Each new row is followed by what is left after taking away its nearest point in the smallest flat space through zero that holds the last named rows.
In the rows, 128 means zero.

Z_725 (5 x 18):
[[150  39 153 119 155 136  94  91 128 102 184 113 134 158 144 124 147 144]
 [138  57 157  65 180 174 113  73  52 112 145 131 111 152 146 167 149 165]
 [170  42 148  88 123 147 149  77 101 118 154 117 143 135 116 113 103 121]
 [139  39 130  41 119 131  95 104  69 173 173  97 107 161 109 164 165 155]
 [122  52 138  86 183 153 138  63  82 114 179 120 111 145  99 114 149 145]]
New rows:
[107 133 122 143 120 109 117 127 129 139 117 129  97 121 142 109 135 125] : [119 118 129 135 119 117 122 117 121 134 115 130 102 121 146 111 126 124]
[133 119 124 111 131 119 190  97 124 126  90 125  84 133 122 147 120 115] : [132 114 126 132 129 105 159 113 151 122 106 118  87 145 138 149 136 120]
[122 130 133 127 144 103  97 106 159 102 127 123 135 126 149 131 121  93] : [117 135 126 105 138 106 109 104 138 119 120 122 127 122 134 137 121  93]
[133 109 109 135 130 132 132 132 131 122 151 134 104 104 157 104 115 134] : [130 118 106 127 125 132 131 139 123 131 143 135 100 103 157 114 117 136]

Z_15 (5 x 18):
[[111 135 179 155  73 139 173 104  83 158 129 159 169 126 125 121 133 104]
 [156 114 161 149 106 156 140 120 111 155 118 175 102 154 104 143 113 107]
 [151  80 160  78  88 122 106 160  77 149  88 148 115 183 127 131 131 125]
 [149 174 159 106  39 122 136  60 136 217 138 166 162 126 108 163 150  93]
 [ 90 171 176  74  42 138 139 162 129 202 106 139 144 111 146  92 161 135]]
New rows:
[ 93 113 110 121 125 133 125  66 113 111 109 182 116 136 148 163 142 117] : [ 78 121 109 113 130 140 123  92 125 110 104 174 106 126 157 145 145 130]
[ 96 137 190 173 124 129 134 125 134 124 129 149 152 104 121 126 101  93] : [112 127 166 132 135 110  98 136 148 120 121 131 138 118 124 136 106 104]
[101 138 137 143 115 128 106  66 163 149  92 106 139 166 109 151 155 121] : [ 88 124 142 151 131 139 112  97 153 130  83 102 127 167 117 131 149 132]
[150 131 127 130 146 138 147 108 115 152 135 104 129 117 190  66 132 111] : [168 123 123 125 148 138 136 102 118 156 133 111 117 130 182  79 128 107]
[107 134 154 135 134 144 119 126 129 128 105  78 104 112 167 143 138  86] : [117 129 154 136 133 142 116 117 126 130 105  83 103 119 162 152 136  81]
[128 128  93 156 138 119 128 108  89  94 130 146  99 116 137 126 169 115] : [126 139 100 137 120 122 123 118  98 115 123 150  93 115 139 121 176 118]

Z_263, 5 rows:
[[ 64 163 141 126 138 157 117 136 113 145  98 144 141 143 184 127 111 153]
 [ 92 115 127  80 166 135 131 157 100 160  94 103 157 117  96 104 101  78]
 [120 113 114 110 157 123 128 106 134 105 132 120 139 157 143 164  90  79]
 [ 98 154 155  83 140 110 149  77 110 162 117 130 124 177 135 172 113 140]
 [122 133 152  69 129 113 139 144  94 125  91 146 160 122 133  96 107 114]]
New rows:
[111 134 115 108 125 120 168 131 136 174 136 134 117 151 165 142 114 132] : [133 120 106 119 118 120 163 149 142 158 142 134 119 131 155 124 120 123]
[155 111 121 154 131 106 142 165 143 192 129 156 143 118 159 133 155 146] : [153 105 118 138 143 100 144 156 142 183 127 154 151 130 163 145 137 123]
[118 125 107  92 145 145 113  72 135  84 144  88 170 107 133 116 124 120] : [116 137 116 102 132 148 114  74 133 102 144  91 161 100 128 108 143 149]

Z_300, 5 rows:
[[126 138 122  86 125 137 119 153  90 127 103 133 150 160 145  96  95 139]
 [108 108 128  84 140 102 129 110 137 128  86 124 172 157  91 144 106 115]
 [160 144 108 111 128 119 156 120 179 154 133 158 168 194  98 132 155 129]
 [163 148  93  89 150 107 141 153 125  75 164 123 120 170 164  98  86 123]
 [173 170 153 140 149 107 159  95  98 112  81 140 144 190 130 112  88 157]]
New rows:
[142 110  99 115 148 126 159 148  91  97 119 130 147 125 135 151  94 126] : [142 111 104 137 135 141 159 145 104 123 124 140 145 115 127 158 125 130]
[160 115 145 151 129  89 106  94 141 108 156 121 104 109  67 149 109  80] : [160 129 140 131 109 121  94 128 112 135 146 138 119 128  86 116 110  98]
[124 154  82 129 118 140  91 115 138 142 117 180 128  73 159 121 120 132] : [131 155  84 125 131 121 102  98 146 130 107 178 136  89 148 129 109 129]

Z_222, 5 rows:
[[126 137 139 114  91 142 132 129 140 156  98 151 129  98 102 102  92 156]
 [145 154 162 124 126 120  96 140 118 130  93 117 155 160 104 112 120 132]
 [124 136 140 145 110 111 156 141 100  93 171 134 110 151 148 127 127  98]
 [135 158 111 154 128 151 125 124 115  90 162 127 138 138 158 120 134 156]
 [ 91 142 135 191 127 175 133  64 159 113  98 116 146 169 146 151 116  94]]
New rows:
[152 132 163 125 133 152 147  87 133  73 137 135 150 135 120 155  78  92] : [166 120 147  98 148 142 136 103 133  88 141 135 148 109 113 152  90 115]
[136 122 108  92 135 107 131 173 129 130 111 117 120 142  98 110 119 138] : [120 127  99 121 132 131 142 147 139 116 117 117 121 150 117 119 116 131]
[ 97 145  99 128 107 141 126 136 139 133 129 131 145 129 113 140  84 140] : [104 136 100 121 124 123 121 147 130 129 138 121 143 139 115 149 101 127]
[123 127 120 150 126 147 128 160 155 103 139 115 111 181  80 143 125 115] : [126 121 107 137 125 151 129 164 160 114 141 122 107 157  77 138 124 135]
[178 113 128 149 103  85 145 188 116 104 133 120 103 166  94 107  79 156] : [159  95 101 165 129 113 142 149 149 115 118 110 108 156 106 133  91 154]
[169 148 117 145 116 148  95 157 123 133 116  72 120 120 119 173 104 121] : [161 140 114 145 105 147 113 156 124 134 127  82 106 109 123 174  98 114]

Z_861, 5 rows:
[[176  97  70 173  84 116 115 128 103  98 118  96  99  92 124  99 161  71]
 [150 135  55 153 129 102 120 153  83 108  99 102 102 102 138  85 138  82]
 [168 145  39 150  52 173 123 112 103  93 145  39  85 145 145  57 172 121]
 [177 170  75 147  46 128 107 100 131 101 125 111  69  85 140 110 157 154]
 [160  88  70 156  57  96 157 138  68 110  89  90  87  91 125 101 153 118]]
New rows:
[111 106 115 136  60 124 136  97 116 150 132  80 126 137 155 106 128 143] : [105 124 128 136 111 108 112 107 133 154 130 116 139 124 155 120 112 119]
[114 117 114 135 148 139 108 141  95 117  87 122 148  89 123 122 105 112] : [116 123 129 128 126 161 107 122 115 118 106 118 147 101 123 129 111 136]
[163 110 149 112 116 124 123 161 136 124 120 155  89 128 122 114 145 140] : [155 115 146 108 132 134 122 166 136 125 126 147  97 144 125 105 142 134]
[153 155 115 145  77 104 114 113 136 164 141 111 111 171 131 137 131 159] : [144 137 122 150 114  91 112 130 129 168 134 122 129 171 126 140 122 126]
[129 133 134 122 162 134 131 134 142 124 144 141  72 110  92 100 165 133] : [123 120 140 119 160 134 143 137 135 128 142 137  77 117  89 101 164 137]
[141 131 155 156 159 104 117 108 130 165 144  89 124 102  85 155 100 144] : [141 138 137 155 154 112 120 111 120 161 144  71 119 111  90 138 104 145]

Z_547, 5 rows:
[[160 130 118 107 131  80 105 126 136  93 101 114  83 120 130 122 134 157]
 [134 157  83 115 159 150 102 117 114  83  68  91 104 132 103 103  90 139]
 [118 175 156  84 153 117 104 160 106 143 131 118  56 134 122  89 106 143]
 [141 186  61  85 165 108 148 131 143 103 123 127 102 143 113 156 137 137]
 [145 128  81 113 118 170 147 158 125 110  77  92 148  76  68 130 125 108]]
New rows:
[ 85 120 114 150 139 141 127 158 159 101 139  99 102 153 150  99 147 148] : [ 89 113 112 150 130 142 137 166 163 105 141 100 111 141 143 106 156 142]
[156 107 100 110 112 137 108 145 120 101 101  98 166 151 162  86 146  85] : [148 123 112  97 118 127 115 155 121 120 127 111 153 161 170  90 153  85]
[ 91 132  86  91 149  89  87 110 107 125 112 148 145 134 118 134 107 140] : [ 91 112 108  97 129  94  94 124 106 143 121 151 157 115 114 134 116 131]
[165 116 152 166 155 138 125  88 164 164 141  87 124 126 159 107 145 138] : [166 136 133 147 162 147 138 105 164 166 137  81 119 117 140 112 147 132]
[151  88 134 110  97 125 137 124 113 147  92 135 127 108 102 105 144 153] : [133 115 121 110 121 131 143 109 113 151 111 148 129 141 115 113 136 152]

Z_955 (5 x 18):
[[125 118 110  79 158 135 111 173 200 105  96 131 133 110 173  97 130 135]
 [ 97 161  93 154 128 130 142 124 152 129 124 126 100 149  63 162 149  85]
 [151 153 110 150 142 134 129 114 178 126  68 160 106 130  98 170  79 114]
 [128 117 139  90 144 135 122 133 107 123  97 141 163 122 116 108 153 171]
 [156 163  84 139  85 175 133 110 164 111 163 120 117 172 158  91 103 110]]
New rows:
[158 128  87  94 170 139 119 103 117 151  94 114 101 134  88  85 118  93] : [156 113 104 101 167 124 118 106 101 158 117 103  98 123 110  86 115  90]
[143 157 125 170 156 151 112 171 158 165 134 109 169 127 105 130 159 145] : [154 151 136 178 150 147 111 165 149 169 142 108 168 123 121 131 143 147]
[134 156 116 159 132 154 143  87  91 135 169 121 150  98 154 152 129 145] : [121 155 105 140 154 151 138 109 125 127 143 125 148  88 150 153 139 142]

Z_717 (5 x 18):
[[105 159 130 126 176 174 100 141 189  88  96 190 134 106 156  97 175 118]
 [130 126 141 140 131  98 141 157 176  77  87 178  87 157 182 170 163 115]
 [111 159 143  75 155 123 134 191 214 114 115 177  83 119 163 133 145  88]
 [136 136 173 138 199  95 160 167 173 120 152 182 113 105 173 129 121  88]
 [ 84 214 117  80 140 124 139 156 194 102 117 153 145 142 154  94 154 137]]
New rows:
[105 130 117 139 173 125 153 145 126 121  71 136 117 153 127 116 122 161] : [111 117 118 130 169 130 150 147 116 140  82 123 111 143 112 117 108 153]
[101  92 117 118 131 105 140 145 160 130 121  66 149 138 119 142 131 129] : [102  88 122 133 150 117 133 140 162 123 118  81 156 127 124 134 138 127]
[101 168 168 166 165 141 127 150 124 144  69  99 151 100 129 122 130 130] : [107 155 165 156 142 130 130 156 119 151  66  86 131 110 124 142 123 127]
[141 119  89 126 124 140 141 106 131 109 133 126 133 146 162  84 143 155] : [150 104  98 116 128 135 144 120 134 124 143 125 114 136 159  94 130 137]
[133 140 134 124 122 129 139 114 127 121 157 131 150 116 143  86  99 126] : [138 122 130 123 104 133 129 119 132 112 136 135 127 124 146 107 110 122]
[148 116 133 110 115 130 120 117 117 131 139 181 135 119  93 117 122 154] : [146 122 134 108 112 117 129 123 123 126 137 183 131 128 101 123 123 154]

Z_502, 5 rows:
[[150  73 117 109 165  99 118 138 138 143 145 119 100 137 147  99 191 102]
 [ 71 171 121 135 133  83 115 109 137 163 105  99 104 130  69  62 131  67]
 [128  95 120 135 115 138 124  88 133 126 144 104 151 106  75  70 141  94]
 [128 119  88 114 163 102 115 112 141 190 141 106 138 125 127 124 157 106]
 [119 138 124 132 108 131 126 132 124 155 175 127 175  98 105 113 111  75]]
New rows:
[154 146 129 156 143 168 150 172 149 105 170 108 124 133 121  64 159 106] : [148 171 112 156 153 170 150 158 152 123 147 104 128 141 128  98 144 140]
[118 130 147  99  95 161  92 165  83 127 157 147 117  79 112  91 155 140] : [114 142 127  95 114 155  89 148  90 148 133 137 111  89 116 110 156 166]
[146 113 131 153 126 125 136  99 108 178 128 118 172 192 194  88 144 170] : [130 131 151 161 107 123 138 112 102 163 129 125 167 189 181  71 129 149]

Z_168, 5 rows:
[[129  86 107  84 145  50 122 122  95 111 148  78  99 142  84 100 140  93]
 [126 131 142 130 126 106 123 145 125 148 169 110 143 140  96 158 165 107]
 [109 113 130 147 115 121 114 105 112 148 133 171  77 122 119 109 111 121]
 [ 80 164 154  94 143 147 135 119 133 128 139 151 127 133 108 103 105 115]
 [ 97 125 152 120 146 154 140 147  84 129 117 157 133  93 137 138 125 135]]
New rows:
[125 127 145 130 113 154 119 117 127 123 107 115 112 156  95 135 125 125] : [128 120 144 130 116 154 122 123 118 120 102 112 116 149 100 140 128 129]
[115 115 142 108 148 175  85 142 128 123 138 164 122 148 108 146 138 151] : [134 103 125 106 146 158  83 137 134 113 131 144 119 155 111 139 139 152]
[112 140 162 123 100 129 129 128 113 150 116 113 151 106 162 115 106 148] : [119 133 155 124  95 108 122 123 117 154 128 102 142 117 149 113 113 139]
[116 156 155 102  99 127 151 141 159 156 131  82 161 103 146 159 128 135] : [113 130 143 109  93 110 142 123 141 158 123  99 120  97 145 137 113 132]

Z_49:
[[125  92 141 183 125 121 122 173  93 108 129 150 165  80 135 100 153 203]
 [157  88 141 125  99 146 116  96 148 115 161 164 143 126 152 176 164 178]
 [ 79 115 142  91  84 191 126 128 117 129 192 193 124  88 175 195 120 217]
 [133 139 107 146  60 188 153 146 114 142 147 157 109 125 159 131 188 105]
 [ 95 138 133 111  68 207 107 145 165 109 163 155  68  99 173 136 123 194]]
New rows:
[169 154  94 141 109 142  97 126 133 150 123 146 127  73 154 110 131 118] : [164 152  99 126 130 125  96 114 130 153 124 144 138  76 146 123 112 119]
[190 124 126 139 117 158 137 107 129 166 137 127 171 138 124 142 128 137] : [165 141 127 135 126 161 131 126 131 163 129 115 153 127 121 121  99 144]
[119 133 153  94 127 128 113 114 119 146 106 120 102  72 165 129 110 114] : [140 120 152 111 125 119 115 111 116 144 102 121 116  76 162 126 133 110]
[126 114 140 127 125 153 185 123 116 118 136 106 137 114 152 138 124 119] : [132 111 144 129 133 145 175 120 130 109 129  96 132 116 147 129 117 124]
[100  85 102 122 141 168 127 130 152 122 135 133 115 141  72 101  81  87] : [112  66 105 135 132 168 130 129 142 120 144 149 135 134  78 112 104 105]
